Each new row is followed by its nearest point in the smallest flat space through zero that holds the last named rows.

j_449:
[[ -2  14  12 -16 -15  15  -9  -9  13 -13 -19  20 -19 -18  -3  -1 -39  23]
 [-24  -4 -41  22  28 -24   4 -17 -27  11  -4  -5 -26 -35 -20 -13  16  31]
 [ -2 -22  25   4  28 -17 -27   0   0  17  12  34  19   5   6 -13 -24   6]
 [-34   6  28  -1 -15  -7 -42  18  16   3  27 -13   9  -5   1  24   2   8]
 [-40  24   8  10 -25  13  10  -9 -22  25  -5 -11  19 -20  -9   8 -13   3]]
New rows:
[ -9  12   7 -10   4  10 -17  26  21  16  -2  27  14 -26  -2 -17  16 -26]
[ -5  -2  13  -1  -1  -1 -10   4   3   5   6   4  10   3   3   2  -6  -2]
[  1  28 -11  28  28  28 -11  23   5   2 -24 -17   3 -14  -9  -4 -10 -25]
[-3  5 -4  2 -5  4  9 -3 -6  2 -4 -5  1 -3 -2  0  2 -2]
[ 17 -18  19  23  10 -13 -11 -11  15  22  21  21 -19  -1 -20  20   2  -4]
[  0 -13   6   2  17 -13 -18   4   4   2  10  10   1   3   2  -4   0   5]
[-28 -24  22 -19  25   2  28  15 -26  10  16 -17   6  -3 -26   6  12   5]
[-15  -2  -3  12   6  -8   1   0 -14  16   9  -8  13  -2  -3   1  11  -4]
[ 20  14  28  16  22  25 -10 -25  15  25 -27 -27  10  17 -20  23 -24  15]
[ -2   6  12  -4  -9   9   2  -3   0   4  -6   8   9   0   2   0 -17  -1]
[ 12  14 -17 -11  13 -23 -27  16  26  -8 -18  -1  -7  -2 -10 -10 -13  26]
[  5  -5  -3  -7   9  -8 -19   1  15 -16  -1   9 -24  -9  -2  -2  -6  19]

j_264 (5 x 18):
[[ -3  11 -17 -36 -59 -13 -27 -10 -21  -4   2   8  -7  -1  -5  14   5   4]
 [  0  -3   7   0 -21  -2  22  28   2  24 -11  19 -11   2  -3  -6 -16  -7]
 [ 12   6  16 -10 -15  12  23 -15  26   5   4  -8  -7 -14   8  -3 -11  -3]
 [-10   5 -36  12  24   0  -9  -7  11   0   1  22 -14 -32 -18   9 -16   2]
 [  1  16   6  11  10 -15 -28 -10  27  25  17  18 -22   8  -7   0 -13  21]]
New rows:
[ 12 -25  -4 -17 -25 -17  -2  20 -13   8 -19  26  -1 -14  13  14  18  28]
[ -5  -1  -8 -11 -28  -8  -3  15 -17   6  -7  12  -3   5  -5   3  -1  -3]
[  7  13  -9 -15  -7  18  24 -19 -28 -10 -19 -24  12 -28  11   5 -21   9]
[  3  -3 -10 -15 -13  15  20 -12  -3 -20  -6 -13   8 -24   4   5   2 -13]
[ 17  -8  -2  11 -10 -26   6  -2   4  15 -20  12 -27  -9  10  -8  22   0]
[ 0  2  2  0 -8 -3  2  8  3 11 -1  9 -7  2 -2 -1 -7  1]
[-25  22   9  28 -19 -14  -5 -21  18  18  11  20   2 -11 -17 -17   3  -6]
[  1   9   0   2  -2  -6  -9  -5  16  15   7  13 -15  -3  -5   1 -11   8]
[-15 -18  -4  -7   5  -5 -12  -5 -25 -17  19 -20  -6   8 -25   6  28 -25]
[ -5  -5 -11  -4   4  -2 -15  -3 -24 -20  -2 -10  14   6   0   5  17  -1]
[ -1 -21  12  15 -14  -7 -23  27  -5  19 -16  -5   6  -8   8  -6 -21 -12]
[-3 -4  4  4 -6 -5  5 21 -7 12 -7 10 -2 11 -2 -4 -3 -2]

j_584 (5 x 18):
[[  8 -24 -29 -10 -35  13   8   3  13   4  14  -3 -21  -1  -4  24 -25  29]
 [  3  -2  -1  -1  22   1 -11 -14  13 -27 -11 -12 -14  27  22   6 -13  11]
 [-11 -15  -1  11 -15  11 -12  27  -6 -22   4  14 -15  35 -13 -11 -26  -6]
 [-14  11 -38   2 -21  20   8 -15  -4  17 -29  12  -5 -11 -21 -16  28  -6]
 [  3  21 -24   7  11  19 -11  -3  18 -28 -10  14  -4  -4  -2 -23  18   4]]
New rows:
[ 10   3 -23 -16  16  -6 -13   5 -22   1   6  22 -13  37  -3   3 -23   1]
[ -6  -9  -1   3  -3   4  -6   5  -1 -12  -4   1 -11  24   0   0 -15   0]
[ -1  41   4  -3 -12  -8  17  -2  -9  -8 -11  29  10  -8  17 -13  15  11]
[  1  15  -4   3   7   3  -1  -3   2  -1  -4   7   8 -14  -4 -13  19  -5]
[ 12 -14 -12 -33 -14   3   6  10 -18  30  14 -33   5  35  32  -4 -18   1]
[ -3 -21   7  -7 -10  -8   7  -5  -7  14   1 -14  -8  14   6  22 -21   6]
[ 33  11  -6 -26  40  25  -6 -12  31   7 -21 -14  -1 -24 -26  10 -19 -16]
[ 10  11  -9  -5  13   1   0 -15  14  -5  -3  -6   1 -14  11   3  11  11]

j_929 (5 x 18):
[[  5  -4   2   1  17  -9  34  28  24 -15 -25 -33 -13 -24  13  18  -5   0]
 [ 13  10  29 -14 -19 -17  -3  -2  -3  12 -16 -31 -10  18 -11 -13 -19  22]
 [  4 -33 -17  12 -22 -14 -34  -5  19 -33  -1 -11  15  10   4  -4 -10  30]
 [  5  -8 -15 -35  10  -4  -8  16  19 -15  26 -34 -14 -17  25  19  13   1]
 [ 15 -13  12  -4  20 -37 -13   6  26 -10  53   7  -6  17  -2  -7  28   7]]
New rows:
[-14  -1 -14  15  25  19 -21 -27 -10  16  24 -16 -28  14 -10 -26 -13 -16]
[ -2   7  -1  -8  -4   7 -12 -10 -12  11  15  11   1   7  -3  -5   5  -5]
[ -9   2   7   1  13 -18  20  10   7 -19 -22  18   1   6  18 -19 -20  13]
[  3  -5   7  18   4 -10  14   6   9  -6 -17   0   2   0  -5  -2  -6   5]
[-11  21 -24  18 -20 -25   4  13  -4  -7  16   6  17  -9 -24 -13  12 -19]
[-2 -3 -2 12  5 -1  0 -3  0 -1  6 18  6  3 -4 -3  6 -4]
[  7 -21 -28   7 -23 -26  19  24 -16 -27  15  27 -27  13 -21 -20  15 -23]
[ 1 -9 -1 16 10 -9  0  0  9 -7 13 19  5  4 -4 -3 11 -2]
[ 16   5   6   5  -6  13  18   2  13  28 -28  26 -24  15   3  -5  -6  15]
[  1  10  15  10  -1  -1  15  -1  -7  11 -18   4  -1   4 -11  -6  -8  -1]

j_135:
[[-25 -13  26 -41  14  -8  23  20 -23 -14  -6   1  10 -31  -3 -15 -29  32]
 [ 19  25   9 -29  -8  -8  16 -15   8  -8  13  -1 -10 -11 -16  13  16  12]
 [-10 -22   8 -12 -15  -8  26   6  21   9  31  21  32   6 -28  24   4 -19]
 [-15 -21  -8 -23  27 -22  -7 -14  -3 -36   3 -18  15 -15 -37  -7 -27  14]
 [-23 -24   7  26  14 -10   8 -46 -14   7  50  14  -7 -22  16  -9  -6  13]]
New rows:
[ 41   7  16 -23 -18  -6  24   8  -8  -4   5 -38  -8   2  -8  18 -23  -5]
[ 13  18   6 -28  -6  -3   9   6   6  -8  -7  -4  -2  -4 -14   8   7   7]
[-21  -9  -8   8  -9  -7  -8  -7  -5 -41  -7  -2  -9   5 -11 -19  13   8]
[ -2  -5  -8   2  12  -5 -11  -9  -3 -13  -3 -10  -1  -2  -7  -6  -8   4]
[-32  41   5  -6 -14   1   5   8   5   3   9  13 -12   3   6  -9   2   9]
[ 4 11 11 -7 -7  4 11  4 -4  7  1  6 -8 -6 11  0  6  7]
[ -4   1 -12   1  -9 -16 -13  13 -19   9  17  21  13  -4  -5  -1  20   5]
[-3 -5  3  3 -4  0  6  0  2  6  8  6  4  1  1  3  2 -3]
[  6 -15  -5  -2   2   1   2   6 -41 -29 -10  30 -28   1  -9  -2  16   3]
[-1  4  3 -3  4  0 -1 -1 -7 -3 -5 -3 -6 -6  5 -6 -3  9]
[  3   2  -1  -6  14   1  17   0  -1   4  10 -22 -15 -13  10 -29  26   3]
[  3  10   5  -2   2   0   2  -9  -8  -1   2  -1 -13  -9  10  -5   3  12]

j_981 (5 x 18):
[[ 42 -37  30  26   9  -2  30 -33   6  22  35 -19 -15   8  -3   1  33   3]
 [ -8 -24 -16  16 -12   5   9 -24  31  17  41  24 -12 -18  13 -12  -6  13]
 [-16 -23   3   1  -6  10  44 -31  26  20  31   5  -9 -53   9  10  59  -6]
 [ -1 -11  19  36  22 -14  15  10  16   2  41   3 -17 -26  18  37  34 -16]
 [ -5 -32  31  18 -18  30   2   1 -15   7  30  29  -1 -35 -11   6  31  -7]]
New rows:
[ 20  -6  -1  10  28  11  23 -14   0   1  22 -19 -27  11  13 -27 -23  20]
[ 23 -12  -3  12   6 -10   7 -20  14  11  15 -10  -9  21   5 -11 -11  11]
[  5 -28  13 -10  -3   5 -12  16   1  -7   2  16 -21 -14  12 -24  22  22]
[ -1 -13   7   5 -10  12  -1  -3  -4   4  10  12   0 -10  -5  -4   5   1]
[ 10  -9   1 -17 -23 -26  24   2   7  12  -6  12  22   9  24  -6 -23 -11]
[  0   2 -12  -5  -2  -3   2  -9   8   3  -3  -2   0   6   2  -9 -10   6]
[ -2  14  24 -17  27   9 -10 -23  15  -1 -18   5 -12  -4 -13   0 -19   2]
[ 1  5 -4 -7  0 -1  0 -1 -1 -1 -9 -5  2  6 -2 -4 -4  2]

j_553 (5 x 18):
[[ 10  -1  11  57   8  12 -24 -44   3 -13  12  -6  26  27  -8 -12   8 -19]
 [ 10 -36  11  59 -13  -5  -8  -6  27   3 -16  15   9 -17  -9 -30  27 -16]
 [ 22 -31  16  47  14  24   2 -26  12  -3 -10  38 -18  17 -19 -10   9  -1]
 [-29   1  -6  38  -1 -11 -21 -51  -2 -25  22  13  12   0  -6  -8 -18 -18]
 [  7 -14  17  58   3   4 -28 -19   8  15   0  24 -23   6  11 -16  15 -26]]
New rows:
[-12 -11 -11   7  13   5  16   8  14  -8   1 -20   2  28  38 -41  -3   0]
[ 4  2  2  6 -1  0 -5  2  1  3  0 -9  7  3  3 -3  6 -4]
[  2  -2 -41  -3  -3 -17 -26  -3  -6  18  31  12 -12 -10   2   7   5  -5]
[-16   7  -3   0  -4 -11 -12  -2  -5   5   8   5 -13  -8  13   1  -7 -10]
[  3   0   8  -5  -5   6  16  12   8   1  10  13 -10  -8  13   3 -10  -6]
[ -2  -3   0  -7   0  -1   3   7   0   5  -3   9 -14  -5   3   2  -2   2]
[ -1   2 -32  -3  -9   6 -34  -1  -6  -5  10  -6 -17   0   6   1   1  -5]
[ -9  10  -1   0   0  -6 -12  -3  -6   4   8  -1  -7   0  11   2  -5  -8]
[ 10   2  -4 -17  41   1   0  -6  -4   1  15 -29   0   7 -41  16   2  16]
[ 11   8  -1 -17  11  15  11  -5  -7 -10   3 -11  12  20 -11  11  -6  14]
[-14  14 -14 -36  -2   3  29   0 -29  -6  -9  28   0   4 -19  17  10  22]
[ -5   1  -9 -36   6   5  24   4  -7 -11  -1  10  -8   0 -12  14 -18  22]

j_207:
[[-21   9  30  -2  -5  12  -2 -29 -10  -2   0   2   1 -15  -6  11  38   5]
 [ -4  14  -8   8 -17 -25  26 -10   6   0   6   3   4  -5  10  -2   5  -3]
 [ 16   7  38  28  15 -14 -12   3  12 -11  14  14  12  -4  15   1  48   5]
 [  5   1 -18  -3   7   7  21   2  -4  12  19  32  -7  28 -17   4   1  14]
 [ -9 -31  11  11   8  20  -4  16  28   0   9  30 -21  -4 -20  47  18  -9]]
New rows:
[ 30 -10 -21 -12  23  -2  26  -3  -3 -15  -8  13  -8 -22 -24  -6   8 -18]
[ 2 -3 -9  0  0  0  7  5  4  3  4  8 -4  6 -4  4 -5  0]
[ 27  10  -7   2 -14  -1 -14 -32  15  -5 -23   3  -2   6  -7  -9   3 -11]
[ 0  5  1  0 -2 -4 -1 -3 -3 -1 -2 -6  4 -3  5 -6  0  0]
[ 22 -13   1  16 -32 -29   9  19 -15 -23   3  10  14  22  11  -2  18  -2]
[ 15   8  -1  16   1 -23  10   8  10  -3  10   8   7   4  14  -7   7   0]
[-16  39  -4   1  -1 -23  31 -17   1 -33 -16  31   4   8   2  10 -34 -24]
[ -8  10 -19   1 -20 -20  29  -9   4   3   4   2   0  -2   4   0  -7  -4]

j_375:
[[  7   3  21   1   1  12  -6 -33 -21  -4   8 -19   2   8   8  -7  13  -7]
 [  6  19 -20  17 -25  -1  19  -3 -26 -20  -7  12 -31 -36   4 -50   9  -2]
 [  9  -2  27  -4  19  29 -23  20   0  -3   0  11  -7 -16   8  18  13 -23]
 [-21  -9  -5   2  17 -25 -32   6 -21   4 -10  -5 -39  -4 -13 -14 -16   4]
 [ 17 -32 -21  12  -2  -6 -19  -6  -2  -6  -4 -12  -9  17   2 -15 -21  14]]
New rows:
[ -5  -9  -9  41  -6 -12 -23  -1  11 -17  12 -29 -14  -3 -24 -41  -6  15]
[  4 -15 -19  12  -5 -14 -11  -9 -15  -7  -6  -9 -21   4  -2 -27 -14  11]
[-21 -15  29  33   8  -6 -18  14  29  -6  -9  -1  41   0 -11   3  -9  -1]
[-1 -9  4 -6 10  1 -7 11 15  7  1  1 11 10 -2 21 -5  1]
[  8   7 -10  -4  -7  -2   3   4  -2 -10  -1  24  17  -2  -2   4  16 -23]
[  5   8   1   0  -6  10  12   8   6  -3   1  10   6 -10   4   3   8  -5]
[ -1  -5  16 -13  -3  27 -14   2   2  23   2  12   0   0 -17  30 -34  -3]
[ -2  -8  11  -7  15   5 -14  13  11   7   0   2   5   6  -1  22  -2  -5]
[ 41   8  10 -18  19  -1 -27   1 -23   0  39   2 -13 -23  14 -13 -20 -18]
[ 12  -7  13   5   9  17 -23  -1 -16  -9  -1  -2 -18 -10   7  -8   6 -12]
[ 12   2   5  21 -12  10  -6  11   1 -19   7 -20 -36 -19 -15 -26   0 -29]
[ 11  -1  -2  10  -2  10 -10   3 -18 -13  -5   5 -25 -20   6 -23   5  -8]
